All groups share one centre, and each spreads out both ways along 12 directions, with some noise.
(in the rows, 128 means zero)
Known rows, each followed by its group:
[ 97 169 135 117  96 152 165 119 117  99 147 157 150 110 127 125 120  92
  73  83]	Q_387
[156 130 136 139 119 141 119  97 144 104 146 130 135 110 144 158 109 121
 123 149]	Q_78
[164  89 108 147 105 166 126 101 106 103 141 151 125 114 102 149 142 144
 132 111]	Q_78
[118 130 141 125 100 177 137  91  89 161 185 118 146 108 160 148  87  95
 175 159]	Q_71
[107 109 116  81  66 107 114 103 131  99 109 134 106 118  94 112 134 111
 148 169]	Q_396
[174 195  76 114 147 157 143 138 127 133 147  92 149 124 128  97 155 144
  88 179]	Q_71
[187 129  94 164 109 211  99 148  87 169 156 147 192 133 115 124 135 163
 252  85]	Q_71
[154  87  99 100 112 145 136 123 129 129 118 198 103 161 106 109 163 142
 121 120]	Q_78
[167 152 117 137  94 177 122 118 101 132 129 128 137  97 106 137 146 110
 120 124]	Q_396
[108 147  63 158 145 171 159  88  90 131 141 163 147 133 140 125 106 140
 158 165]	Q_88
[175 133 121 108  79 140 120 134 139 105 168  92 136 112 118 116 137 133
  64 113]	Q_396
[ 81 142 117 208 155 150 120 140 132 119 126  88 171  96 151 144 119 150
 153 112]	Q_78
[ 82  84  99 162 158 137 182  94 117  95 143 190 123 122 139 143 114 139
  95 112]	Q_88
[156 137 122 147  72 134  86  75 137 115 160 104 101 123 118 156  72 117
 117 146]	Q_396
[ 63 167 143 131 139 192 138 135  80 118 168  61 179 145 152 160 111 137
 176  74]	Q_88
[100 189 128 198 110 223  79 151 122 160 121  71 161 119 134 149 143 126
 161  91]	Q_78
[174 131 100 157 139 116  93  72 155  62 123  91 134 120 140 166  99 167
 146 190]	Q_617
[122 102 111 131 100 114 145 132 112 128 135 153 146  81 108 100 133 120
 143 137]	Q_88
[180 135 173 108 111 120 122 129 134 103 151  90 154  89 138 150 123 116
 115 119]	Q_617
[123 185  80 192 159 143 134 116 153 164 146 201 127 133 111 116  82 120
 149 152]	Q_78
[128 128 136 143 118 131 116 162 128 136 133  80 145  89 117 116 150 130
 130 122]	Q_78
[174 110 110 120 155 120 152 125 131 131 156 178 110  90  71 123 146 118
 142 169]	Q_387
[115  91 135 128 127 136  90 120 213  91 140 104 131 154 186 147 139 163
 118 164]	Q_71
[186  95 141 120 127 149 131  76  99 113 124 176 117 129 130 176 118 125
 153 133]	Q_78
[147 129 112 151 122 110 111 138 155  71  53 136 176 124 155 122 151 169
 117  99]	Q_387
[107 164 163 105 142  54  91 144 147  90  98 114  92 148  36 148 106 124
 187  82]	Q_617
[151  58 107 126 106 148 143  74  77  90 152 144 109 116 104 162 123 144
 131 127]	Q_78
[136  94 126 140 112 178 143 114 118  79 168 116 159 107 143 156 145 146
 101  91]	Q_617
[153  56  87 134 131 139  98 135 167 102 153 132 139 165 135 119 152 202
 168 133]	Q_71
[153 135 156 173 124 189  94 128 138 158 152 110 114 152 148 169 122 127
  98  77]	Q_88
[107 123 170 107 108 104 113  81 147  77 107 172 123 144 132 172  81 111
 172 113]	Q_617
[134 146  36 179 155 166 141  90 144 156 154 222 100 155 100 108 105 140
 137 184]	Q_78
[ 93 159  90 155 100 147 136  72 114 119  86 150  95 120 125 133 114  97
  71 170]	Q_396
[ 69 103 124 155 144 107 158 136 124  85 106 119 138 113 143 128 139 142
  71  87]	Q_617
[142  97 146  93 106 109 143 147 138 114 168 146 172  82 120 109 132 121
 177 134]	Q_387
[165 104 112 164 102 189 123  98  99 147 191  99 127  85 127 151 120 123
 118 153]	Q_396
[135 152 108 178  97  95 104 101 126 170 113 131  94  96 118 114  74  94
 106 177]	Q_71
[106 138  99 177 145 126 106 125 110 171 148  71 101 138 126 126  95 141
 136 158]	Q_88
[117 100 128  83 112 127 122 120 100  91  67 154 123 112  75 137 182 125
 222 144]	Q_387
[128 167  65 147 169 110 172  81  74 136 143 163 113 154 113 120  69 136
 120 153]	Q_387
[123 120 125 135  57 169 107 111 179 120 176 188 115 118  98 130 120  99
 109 108]	Q_396
[130 109 144 118 103 165 113 106 137 120  95 143 148 116 171 147 151 117
 157 162]	Q_617
[120  61 115 157  92 124  86 125 199  97  94 126  90 124 138 127 168 150
  63 146]	Q_396
[145 174 109 203 200 159 127 163  68 163  95  72 139  98  92 143 158 143
 148 107]	Q_88
[118  82 117 112  72 105 131 114 116 102 137 162 101 122  79 119 121 123
 112  90]	Q_71
[193 148 149 114 131  98 121 148 134 101 108 108 110 105  73 136 156 120
  72 104]	Q_71
[118 111 151 127 128 155 125 129 136 142 122 130  99 102 113 144 168  98
 118 153]	Q_617
[125 113 148  90  54 145 102  99 147 102 141 133 103 125 107 143 130 101
 121 130]	Q_387
[104  15 128  89 141  97 182 142  89  66 117 112 146  94 134 121 191 166
 115 115]	Q_78
[182 141 125 114 135 137 147 135 126 125  87 193 134 102  96 119 172 110
 124 136]	Q_88
[159 163 118 122 112 140 116 144 130 148 181 127 145 139  99 113 107 130
 162 109]	Q_71
[150  97 128 196 177 103 116 180 186 193 200 137 146 118 160 104  90 156
 143 129]	Q_396
[ 58 106 113 159 121  98 143  89 101  77 120  92 127  76 122 149  97 123
 134 159]	Q_78
[158 122  93 111 137 179 138 107  92 104 141 123 170 139 142 138 147 165
 185 147]	Q_71
[158  79 118  64 112 160 123  93 121 135 179 133  74 145  92 140 153 122
 151 195]	Q_88
[108  53 159  95 121  80 100 149 182 102 157 107 117 152 132 131 126 159
 161 112]	Q_71
[112 178 125 119 128 148 119 131 102 150 117  87 130 144 128 123 128 118
 140 136]	Q_396
[144  75 104 121  41 113 115  91  66 112 142 101 161 101 135 118  81 142
 190 125]	Q_71
[ 92 124 113 154 146 160 158 126 169 110 154 167 141 107 146 129 140 125
  93 139]	Q_387
[192 130 130 134 182 118 142 126 104 157 200 111 119 141 122 148  89 145
 123 128]	Q_396
[143 130 137 126 135 106 132 140 114 160 154 112 108 122 112 118 114 117
 108 126]	Q_387
[135 122 147  95  87  69 128  99  97 126 187  55 102  98 114 129  64 104
 105 162]	Q_396
[120 131  97 107 110 171 108  76 114 130  76 162 107 153 129 143 149 118
 189 201]	Q_387
[ 57 143 115 133 114 146 169 163  92 153  92 124 185  74 157  78 164 101
 146 145]	Q_396
[141 152 144 149 101 172 127 114 158 176 105 191 108 105 150 131 142  66
  74 160]	Q_617
[145 134 122 140  36 162 103 102 141 144 143 177 133 106 128 119  97  91
 129 123]	Q_88
[123 118 120 184 103 159  79 128 170 127 162  92 131 132 146 142 107 154
 124 114]	Q_387
[ 87 130 111 118 101 123 104 129 122 143  99  97 115 119 108 112 139 116
 186 179]	Q_387
[126 163  80 123 119 157 150  96 118 104 147 151 144 145 128 118 112 136
 117 142]	Q_617
[ 79 132 135 116 165  88 112 137 155  86  71 121 104 146  90 140 152 141
 167 132]	Q_617
[135  79 136 154 162  82 144 135 134 135 172 153 114  89 101 131 103 127
 153 136]	Q_88
[151 147 122 113 140 103 136 146 129 167 144 129 118 108 109 100 129 108
 133 176]	Q_78
[147 162 167 117  98 164 103 142 142 167 126 128 125 153 153 134 127  97
 108  98]	Q_88
[ 94 140  88 107  76 149 156 116  68 124 104 138 158 113 119  95 139 118
 142 129]	Q_71
[153 128  77  65 105 153 154 113 110 120 192 107 124 138 112  95 147 138
 105 188]	Q_387
[128 124 101 107 162  85 150 137 137 107 160  97 134 137 132 105 122 161
 118 158]	Q_617
[146  99 133 123 142 121 131 126 114 155 161 102 105 115 120 132 126 124
 130 157]	Q_78
[143  84 154 159 130 183 102 106 140 173 165 179  59 121  77 181 136  94
 159 133]	Q_71
[140 133 121 176 171 138 154 120 103 129 157 149 144 119 129 150  99 137
 125  92]	Q_617
[ 99 100 106 114 145 142 151 132 113 119  86 182 151 121 129 116 168 138
 197 151]	Q_396
[160 144  87 125 125 119 129 136 114 125 179 103 147 144 104 103 103 165
 147 113]	Q_617
[104 136 108 176 162  97 131 127 120 129 120 107 113 117 116 130 101 139
 118 133]	Q_88
[164 159 118 105 108 156 165  98 120 138 179 169 145 129 162 119 100 104
  78 141]	Q_387
[147 147 144 114 164 124 142 134 129 135 189 114 133 136 122 138 104 132
 141 125]	Q_88

New rows, each followed by its group:
[125  75 118  87 148 124 166 116  96 108 109 157 115 119 108 127 172 133
 147 159]	Q_396
[ 70 124 145 141 161 137 158 201 124 226 200 114 152 101 138  79 127 105
 180 131]	Q_396
[148 162 155 116 131 126 121 127 150 183 152 179 138 142 155 122  81  94
 181 149]	Q_88
[171  73 196  83 115 112 136 132 128 101 140 133 134 109 141 159 146 117
 106  92]	Q_78
[143 187  95 166 120 161 132 119  89 144 136 132 169 124 137 122  94 132
 148 112]	Q_387
[ 82 127 146 139 193 161 168 147  84 226 218  95 105 156 167 130 101 110
 117 132]	Q_387
[ 89 122 168  71  60  91 119 122 110 104 163  53 144 106 136 126  89 105
 156 126]	Q_396
[113 140 110 119 119 113 140 136 122 162 201  84  91 120  92 100 106 113
  86 154]	Q_387
[ 69 117 127  90  57 129 145 116  97 148  87 138 153 116 183  90 126  93
 140 161]	Q_617
[122 134 147 150 137  72 112 134 154 128 126 105 130 106 143 129  89 125
 132 143]	Q_78
[133 125 153 139 130 160 102 125 141 176 152 117  88 149 131 151 121 107
 126 136]	Q_78
[159 126 115 196 147 158 121 110 109 127 129 129 143 103 137 160 113 140
 135 117]	Q_617
[ 72  97 158  89 148 109 163 156 104 136 138 107 135 136 142 115 141 127
 141 108]	Q_387
[186 126 157  79  76 138  78 124 166 112 160  99 107 131  95 143 137 119
 138 139]	Q_88
[ 73 171 159 121 147 114 108 154 125 178 105  36 134 134 174 119 115 111
 161 170]	Q_78
[114  51 155  97  96 137 112 155 109 141 134  88  94 159 120 126 167 147
 111  77]	Q_78
[ 89 179 130 128 131  91 167 158 101 144  99 152 176  87 127  87 115  95
 153 122]	Q_88
[134 165  97 119 102 120 152  88  96 115 153 163 132 120 102 120  78 111
 131 139]	Q_387
[132 103 159  91 184 119 131 163 131 164 125 110 124 153 151 125 160 140
 173 154]	Q_88
[ 78 113 109 160 136 164 107 148 160 109 107  82 129 147 152 129 171 164
 107 124]	Q_387
[102 167  95 154 138 124 145 160 127 135 133  90 156 113 139  89 133 138
  86 125]	Q_387
[159  81 111 174 124 165  95 108 161 154 150 127  93 117 140 145 142 135
 112 185]	Q_71
[125 139  91 151 169 141 118  84 112 120 114 123  80 148  95 158 122 141
 152 185]	Q_88
[114 124 176 127 114 133 101 158 123 183 110 123  84 135  99 133 142  92
 135  94]	Q_78
[135 168  98 151 134 176 121  62  96  55  24 154 152 160 160 179 137 151
 141 126]	Q_396
[123 115 148 212 143 153 106 140 160 141  69 197 150 100 147 150 141 121
 162  95]	Q_396
[151 147 125 169 125  72 105 117 136 153 109 154 121 102 109 120  68 112
 163 147]	Q_387
[ 93 103 142 120  86 125 122 126 114 157 102 140 128 118 149 115 125 105
 157 133]	Q_617
[ 63 126  96 111 175 141 197 124 126  76 120 151 187 121 182 114 154 153
 125 153]	Q_78
[172 179 139 124 180  99 151 135 157  85 159 159 160 151 128 141  92 148
 106  81]	Q_617
[101 105  85  89 141  98 192 110 132  86 136 190 155 130 149  92 129 143
 118 167]	Q_88
[106  91 142 113 155  75 132 101 154 125 138 156  65 139 108 143 104 118
 120 172]	Q_88
[113 120 157 143 240 113 148 172 164 171 163 162 100 195 134 140 122 149
 133  86]	Q_396
[142  93 138  95 122 148 134 133 121 123 146 107 137 141 151 129 152 144
 118 124]	Q_78
[ 82 140 191  61 121 100 153 126 118  94 158 135  95 121  60 156 120  74
 129  87]	Q_617
[176 140 166  77 183 121 146 130 134 128 167 150  95 136  87 157 141 110
 123 134]	Q_88
[134 117  92 152 120 153 152 147 113 122 108 144 176 107 151  97 163 150
 113 112]	Q_88
[124 139 113 122 166 125 167 136 115 141 146 131 142  92 126 112 140 117
 137 174]	Q_78
[171  96 141 154  95 119  71 144 195 101 106 127 148 104 145 131 146 149
 130 123]	Q_387
[102  59 116 141 134  71 128 111 104  97 135  36 118  78 135 135 116 153
 135 190]	Q_78
[213 168  73 144 156 112  97  85 118 106  45 152 110 163 105 137 125 165
 146 173]	Q_396
[124 120 134 124 119 150 152 157  83 194 109 142 179 108 187  92 141 111
 161 133]	Q_617
[139 139 136 179 151 173 132 118 114 158 189 108 128 122 150 161  99 120
  96 110]	Q_396
[147 132  98 196 160 116 151 125 117  99 103 206 174  85 108 135 112 145
 168  97]	Q_78
[132  76 100  98 134 123 175  75  85  95 133 180 110 116 113 139 132 127
 128 169]	Q_78
[129 123 121 170 151 142 122 163 126 206 145 116 118  99 120 107 140 119
 146 158]	Q_396
[109 124  78 168 128 200 131 134 166 110 139 180 146 150 135 121 165 159
 110 104]	Q_78
[150 110 100 132 156 134 158 136 155 114 163 189 154 149 146 115 131 162
 112 113]	Q_78
[110 104 142 124 131 152 101 130 152 150 101  89  94 175 182 139 161 140
  79 145]	Q_387
[153 151 123  82  86 185 129  96 117 126 119 173 110 135 101 137 159  92
 123 147]	Q_88
[109 128 130 175 127  56 104 143 194 131  34 219 115 114 118 103 118 114
 139 127]	Q_396
[ 92 115 118  96 158 143 161  94 144  58  64 189 133 177 166 145 167 149
 107 133]	Q_88
[111 110 127 100  98 153 144  86 120  73 134 170 117 121  98 154 137 112
 129 124]	Q_88
[121 147 108 185 135 150  94 138 147 156 120 102 158 132 168 126 112 150
 159 141]	Q_396
[127 171 100 161 125 130 123  74 109 121  89 161 122 132 131 146  84 115
 143 155]	Q_396
[144  98  95 163 138 137 127 102 119 127 146 180 122 145 114 140 103 155
 173 119]	Q_71
[ 43  96 135 174 110 176 136 143 102 183 112 132 155 142 209 117 128 123
 137  86]	Q_88
[ 91 126  98 180 142  91 125 125 120  84  58 114 174  89 142 125 119 157
 174 139]	Q_78
[109 111 164 109 150 136 123 130 144  77 118 113 113 115  94 173 170 125
 139 118]	Q_617
[124  77  72 143 142 171 116 116 132 111 101 164 125 159 120 128 175 179
 182 151]	Q_71
[113  94 134 139 156  46 129 174 140 149  67 112 142  95 146  88 145 143
 152 158]	Q_396
[136 109 165 146  80 160 112 118 103 189 171 165  86 103  88 150 101  68
 149 102]	Q_617
[164 168 140 118 126 188 129 146 133 137 125 142 145 113 116 131 178 108
 116 122]	Q_617
[160 159 103 126  97  93 123 127 139 130 128 122 155 108 140  91 101 126
 103 154]	Q_387
[127 142 130 135 123 140  84 144 143 156  79  95 136 157 167 121 144 141
 160 149]	Q_88
[150 118 114  96 131 111 116 102 118 133  72 109  71 187 138 130 146 140
  73 162]	Q_387
[160 100  84 147 119 156  86 109 143 145 172  92 138 153 158 127 105 178
 180 183]	Q_387
[123 144  78 161 143 155 124 132 117 116 108  62 125 153 146 119 155 173
  55 128]	Q_88
[108 140 145 118 144 133 129 130 118 131 147  89 135 149 147 140 115 134
 136 115]	Q_396
[126 134 109 118 113 113 143  99 120  94  77 179 133 123 119 125 132 119
 128 137]	Q_396
[ 86  91 155 143 134 141 129 138 129 127 136 178 104 146  88 155 130 123
 157  54]	Q_617
[100 114 163 169 139 142 117 100 161  97 178 102 131 116 171 182  84 122
 103 119]	Q_78
[105 173  66 172 159 153 141 102  84 101 135  86 145 130 113 135 112 163
 139 143]	Q_88
[ 91 215  53 181  84 196 119  82 133 128  91 142 136 137 150 113 114 112
  83 171]	Q_396
[110 135 124 120  82 166 133 107 114 121 134 151 121 107 105 133 138  95
 122 131]	Q_396
[122 132 113 158 172 100 133 113 150 119 131 159 105 147 119 138  99 140
 121 137]	Q_617
[159 119 136 150 164 129 145 123 123 134 142 119 146  98 167 144 121 130
 118 157]	Q_617
[128 110 112 134 118 156 135 111 146 122 190 153 132 111 119 134 115 126
 145 149]	Q_387
